The rows of a group lie close to one hidden flat surface of 11 dimensions, which may be shifted away from zero. Surfaces can cross.
Some rows, each with its group after it:
[48,19,-27,56,13,34,12,-3,-9,43,-27,32,19,-52,-12]  U
[38,-23,36,-7,3,-11,-94,-24,-7,38,-41,42,-9,-6,-12]  E
[31,17,-10,-6,-11,21,-28,19,29,15,20,-35,-36,-27,-7]  N
[46,8,66,-19,28,-16,29,13,-27,66,32,25,-10,-5,7]  T
[29,-38,-27,-4,-5,24,22,-4,-3,-24,5,-43,-56,-9,46]  E
[15,39,-3,-11,23,24,5,-49,-31,36,0,-19,-24,-22,5]  U
[-14,-2,18,-72,6,-28,64,-24,-1,50,-1,-36,17,12,2]  Y
[39,47,17,21,9,1,15,17,-1,13,21,55,39,17,23]  N
[-37,-3,-54,4,9,22,47,-18,14,-22,-6,-58,5,3,42]  U
[-33,-8,7,9,0,-47,-11,-14,15,16,-25,62,-16,-40,-49]  N
[37,31,-12,24,2,25,-29,-44,44,0,-39,48,2,11,-17]  B
[-9,-11,-46,3,8,37,-36,19,-13,-46,28,-28,25,15,-24]  Y
[28,61,8,61,-14,41,10,-13,2,16,-31,-40,10,-7,-20]  N
[-52,41,23,-5,8,-51,17,15,3,46,23,-8,-24,-26,-3]  N
[0,8,56,20,6,-23,-49,36,3,-35,9,18,50,-2,45]  Y
[13,-21,-25,-40,22,2,-34,10,-18,-29,37,-43,14,-3,-21]  Y
[23,10,-30,-3,21,-18,-33,-54,-16,34,-22,-10,-47,33,25]  B
[-11,6,-17,0,-8,35,61,55,13,30,34,-37,43,21,-2]  Y
[-29,5,7,-32,-22,2,-2,-12,-59,1,-11,-3,46,4,13]  T
[23,80,-43,-4,21,-30,57,-29,-22,-5,35,2,-7,15,-31]  N
[61,-18,3,24,-8,24,-15,10,10,-34,-14,-29,2,-20,-21]  E
[-27,-17,1,16,6,-25,-4,12,-10,36,-29,8,49,-35,-6]  T
[18,5,-4,18,-40,-11,1,22,11,-53,-12,-17,25,12,35]  U
[39,18,-30,3,69,-12,55,-1,-5,33,51,-5,-21,-22,-7]  N
[-20,41,4,-5,13,-25,44,6,-20,-4,10,-27,68,-4,3]  B
[-44,44,26,13,17,36,5,8,28,6,11,-7,44,33,-9]  B
[38,26,2,11,0,11,-20,-1,-5,-56,27,-8,-33,-10,-64]  N
[19,-86,-39,28,20,34,12,9,33,-39,-15,30,7,-5,-26]  E
[-5,-48,-15,17,36,-9,26,-3,48,28,-5,24,-32,-22,-48]  Y
[31,-11,23,4,8,-19,-13,4,-1,-47,2,12,4,-31,-11]  U
[23,9,-11,-26,-58,2,-30,14,-8,-18,0,-20,-15,-4,-49]  U
[-32,35,24,35,6,38,14,-31,33,-40,-17,40,8,20,57]  B
[-62,65,0,17,25,-8,9,-34,21,25,-8,-13,9,60,-13]  Y
[17,11,8,-9,-19,2,-20,2,0,-40,-6,4,34,54,8]  E
[-17,41,-32,0,-17,-5,-3,-17,19,6,-13,0,6,15,11]  T
[18,11,2,-8,50,-4,18,-23,5,13,11,-11,-8,-39,17]  E
[-14,29,-8,19,44,-3,50,-13,-29,29,-1,-59,42,1,13]  U
[21,-10,26,-57,16,-2,22,4,-36,22,30,-4,34,26,15]  Y
[8,46,-17,-30,-31,-33,18,-39,-64,-33,-16,-14,41,3,-7]  Y
[47,-11,-20,11,-15,40,13,-30,-21,-18,-30,23,13,17,12]  N
[-25,3,8,49,22,36,32,31,-1,27,5,-34,31,15,22]  Y
[7,-53,-1,-12,-17,14,-41,54,14,59,-2,-6,15,-8,-8]  E
[11,-2,-20,8,-3,43,9,4,13,-22,4,-61,-7,-23,-32]  B
[-17,-10,17,22,12,7,-3,-28,41,-22,-35,15,6,-27,-94]  B
[33,-48,20,40,-5,-50,-1,32,-5,-23,-24,-14,11,4,-1]  U
[30,-28,32,14,10,-11,-39,14,4,6,-16,4,40,87,-19]  E
[30,-58,-32,60,-6,11,10,-13,2,5,-60,-1,-32,-41,5]  U
[-56,-29,3,13,61,-21,-7,-34,-83,46,-24,-11,38,-7,32]  T
[-6,-21,0,24,5,-9,-7,-39,-19,-8,-37,32,-28,31,45]  U
[-52,-17,-7,-5,23,-18,-31,-46,2,-32,-41,4,32,-13,-29]  Y
[-2,21,-15,55,29,20,50,-62,-22,24,-42,-16,-22,-36,8]  N
[6,-23,25,-13,22,-15,-58,-24,-15,51,-23,14,2,49,21]  E
[1,-16,-45,18,-55,3,50,20,-4,15,-24,-10,-12,-21,-2]  N
[-38,25,-32,-4,10,38,-8,-34,26,-1,-5,-43,-17,22,-38]  B
[9,10,-21,11,22,16,22,57,-3,9,55,21,53,7,-7]  U
[20,-5,42,11,25,-2,19,-11,-51,-19,14,30,-1,13,22]  N
[30,-44,5,32,-22,7,-26,28,0,0,-22,0,-11,0,-2]  B
[-4,-30,-7,-11,25,29,28,3,11,-29,28,51,27,63,31]  E
[-20,-20,-4,2,0,1,-10,75,6,22,27,-18,69,-12,-26]  T
[29,-27,-16,-17,-33,7,-17,22,41,-17,5,46,-28,8,-80]  T
[-18,29,-75,-2,-17,-51,-7,35,22,17,18,15,13,-15,5]  T
[16,17,-14,18,-15,11,13,19,-17,-12,14,-30,-4,16,12]  Y
[-53,-1,-39,12,-11,-4,26,11,50,-52,16,29,-12,18,49]  B
[27,15,24,31,33,-26,-7,-15,43,30,-16,27,-11,4,-22]  B
[27,22,-29,4,-58,17,-28,-4,17,-14,-31,-16,-4,5,-70]  N
[-46,-16,-5,44,11,53,8,10,14,-10,-8,12,43,28,10]  Y
[5,-5,-3,-3,73,0,-35,-25,21,12,12,22,5,-24,-30]  T
[13,-43,-8,-18,17,-8,-26,35,32,7,28,48,5,3,13]  E
[-15,-24,0,14,49,16,-31,14,-7,5,14,10,44,-10,5]  T
[-11,-30,-37,17,-11,-2,34,-12,-8,24,-10,35,-43,57,-43]  T
[48,-26,-26,14,15,19,-75,-5,22,3,-29,-24,20,19,-8]  E
[-4,36,-33,-18,-15,-3,-23,-9,50,13,9,-29,-33,54,-24]  B
[49,32,3,10,-15,7,5,47,13,6,22,-54,23,-23,11]  U
[4,-7,-10,16,28,-33,32,10,24,-50,9,-37,23,44,44]  E
[30,35,51,6,26,-1,2,4,-4,-16,37,-14,-17,-1,34]  B
[1,-11,-1,24,43,-30,10,2,16,-26,0,40,37,-6,4]  U
[13,-19,-39,13,16,-11,-9,28,24,6,16,31,-5,-35,-14]  T
[-7,11,3,9,-9,-15,-43,-9,28,15,-28,-11,1,5,-21]  T

New rows, each followed by its group:
[8,-28,-11,-8,49,25,16,-31,-1,-22,7,-3,-11,-35,50]  Y
[33,-18,-14,21,49,2,-6,-19,-48,-40,3,24,30,-54,10]  Y
[9,-8,-2,-17,-8,-9,-10,40,10,29,19,-60,-10,-15,70]  E
[1,13,-6,-19,-32,-21,-12,23,12,-35,9,-26,28,6,-24]  U
[16,-21,-31,4,13,4,-14,9,-59,49,5,-63,-9,20,41]  B
[2,-38,-44,16,33,6,33,16,34,-19,13,-43,17,9,24]  E
[-17,28,-10,20,66,17,8,-13,-3,31,35,-21,3,32,-4]  Y
[-4,-53,-21,6,38,11,-3,-46,-46,10,-19,-11,-41,-22,2]  T
[-1,22,22,-13,-2,-46,26,46,-5,-17,41,-28,32,2,3]  B
[-18,49,33,0,-16,-1,-4,12,33,-30,10,20,35,33,-2]  B
[-23,34,32,-6,-23,8,32,17,5,11,9,-13,36,42,43]  Y
[5,25,-9,-3,-8,-13,-19,24,27,-8,33,-19,-26,24,-15]  Y
[47,13,-33,-18,13,-19,-42,-4,-31,32,7,-2,22,10,-25]  B
[-14,-50,23,33,48,22,0,16,-8,15,15,-48,-41,-28,-20]  B
[19,36,-15,-5,63,-3,-5,17,40,4,40,-19,58,12,13]  E
[5,-24,-25,-4,40,-44,8,9,-7,4,27,-25,-17,28,-13]  U
[39,-54,-7,-15,-23,41,-1,20,-30,-33,11,-64,-22,6,-32]  N
[-5,-4,35,-3,31,3,-5,33,-20,12,42,43,29,1,-10]  U
[-38,-2,-13,-17,39,49,23,-31,-19,35,24,-15,-32,-1,31]  U
[15,-13,-4,-25,31,-49,2,-27,4,-8,9,-28,-41,32,4]  E
[12,-5,-43,9,32,11,-21,-17,37,-41,-6,-5,39,37,21]  E
[40,32,-67,18,-13,-12,21,-11,-28,-6,-6,-37,6,24,1]  U
[24,17,-21,-12,27,24,20,-42,-22,-5,0,19,24,17,8]  N
[40,40,-3,14,3,-13,-19,45,44,-63,27,-32,60,18,51]  E
[-40,-49,-11,10,27,11,25,-26,15,-58,-25,-8,7,-45,2]  U
[4,-6,-9,-1,41,-25,14,-39,-65,-26,0,4,9,-32,23]  B
[31,15,62,45,19,-21,-13,11,-8,23,-15,70,25,8,-13]  N
[-4,11,-18,59,1,4,-8,-23,-15,-18,-28,53,-11,30,-33]  Y
[25,-19,-28,18,-12,15,5,58,-1,42,33,-9,-9,21,10]  U
[23,6,-13,4,71,-28,12,1,29,-12,44,5,-16,-2,54]  U
[33,-1,-17,-18,26,33,-48,-27,8,0,12,28,13,52,22]  E
[23,-20,-56,13,-15,-35,-5,-18,-3,41,-49,-11,-8,10,-11]  B
[-22,-23,16,-14,1,-11,-10,21,10,56,-8,-25,-6,-18,-32]  N
[54,-11,-16,22,-6,2,-14,50,-17,49,29,19,-30,26,24]  U
[-35,-28,-25,11,25,-15,17,2,6,-33,-7,55,57,2,-42]  U
[-13,-25,-9,-24,34,-12,9,11,-48,11,31,37,33,-28,-3]  T
[48,-9,-58,58,-31,48,24,28,-32,24,-19,3,12,-15,0]  U
[36,30,15,-10,11,-23,12,0,-52,-21,24,-73,7,1,4]  U
[28,-24,-44,37,13,-49,31,19,-9,-2,-9,-59,7,33,15]  U
[24,29,9,18,13,-20,-4,-10,4,-3,-17,-71,0,-36,55]  E
[-35,-15,38,-23,-42,-61,-10,27,3,-15,-12,22,36,65,15]  E
[21,-19,-49,17,-37,-13,3,11,40,2,-16,-16,-51,23,24]  B
[9,-1,3,-21,72,-46,16,-12,14,32,23,16,13,-29,-36]  Y
[-55,-13,-21,-21,33,17,5,-51,22,18,-11,7,-27,-10,-3]  U
[-33,88,18,18,14,13,-8,-20,18,14,5,-34,-3,-24,-22]  N
[31,33,-1,-29,-49,11,-50,36,10,-7,19,-36,18,-6,41]  E
[-3,2,-18,22,19,-46,-6,-11,34,-38,-34,-39,35,-10,2]  E
[0,18,-9,3,2,14,-10,22,44,27,9,3,21,-28,-54]  N
[12,-61,-19,6,27,-27,-29,-7,-25,19,-13,8,-37,-51,-13]  T
[-10,-6,21,-10,-14,-27,3,15,-23,68,-18,-44,14,29,-46]  N
[-44,23,65,11,38,24,2,20,-22,-4,38,-28,30,21,7]  B
[-10,-20,56,-27,64,6,2,-3,-28,-26,47,-3,-8,-39,-13]  U
[12,-14,10,12,5,-3,-50,6,9,9,-30,-34,55,83,13]  E
[-14,-10,38,-36,-65,-22,-45,4,47,-46,-19,37,-22,37,10]  Y
[-14,8,10,31,-17,-9,29,-58,-22,-8,-63,57,0,11,2]  Y
[12,-9,-29,-8,-5,10,-77,-2,5,34,-4,-3,-31,50,-29]  B
[-3,-48,35,3,26,-30,-12,34,-16,-3,25,34,4,24,-8]  U
[21,8,-22,-4,-6,-14,-20,20,-16,-20,22,8,15,15,-43]  Y
[-4,18,19,34,-17,13,-39,-7,9,7,-30,-7,1,45,36]  T
[3,1,6,-21,-3,1,4,-20,-73,-29,13,-35,-11,9,-22]  U
[1,27,-19,-23,-6,-12,-1,3,0,-44,44,3,-26,-9,-45]  N
[1,18,-44,3,-27,14,10,22,38,2,-7,-22,42,7,-41]  B
[-34,-23,-9,-10,18,-19,-1,18,-24,-34,30,-1,16,-12,-17]  B
[-15,17,-9,8,41,-63,-78,-8,41,15,-26,-11,62,32,46]  E
[0,31,-30,-38,28,9,19,-6,39,14,52,14,-22,41,-21]  Y
[7,-12,21,-39,-54,-42,-13,24,-16,8,-15,42,33,-41,-38]  T
[7,-13,-34,24,13,27,-1,13,12,2,22,13,-17,27,-39]  Y
[43,14,-24,3,42,4,-82,-23,23,7,-12,-15,21,26,24]  E
[-43,-9,-48,0,-4,-21,17,21,48,-28,10,15,7,5,-23]  B
[8,-12,-68,13,41,-26,40,-3,18,-47,28,-31,-10,34,63]  U
[-63,-23,-28,2,-27,-3,-12,-7,43,-47,-35,-17,20,-10,-36]  Y
[-22,26,7,1,-16,31,-12,-12,-9,-67,-2,30,52,15,61]  Y
[14,-15,16,-15,50,35,-15,-21,-12,-5,15,-20,14,3,-37]  N
[-67,22,9,-21,-14,0,-4,-51,2,51,-47,-31,-8,24,2]  U
[1,-6,5,10,26,15,10,17,-1,-28,33,34,23,1,38]  U
[-26,20,16,15,30,3,18,-21,-30,33,-12,-9,37,37,1]  Y
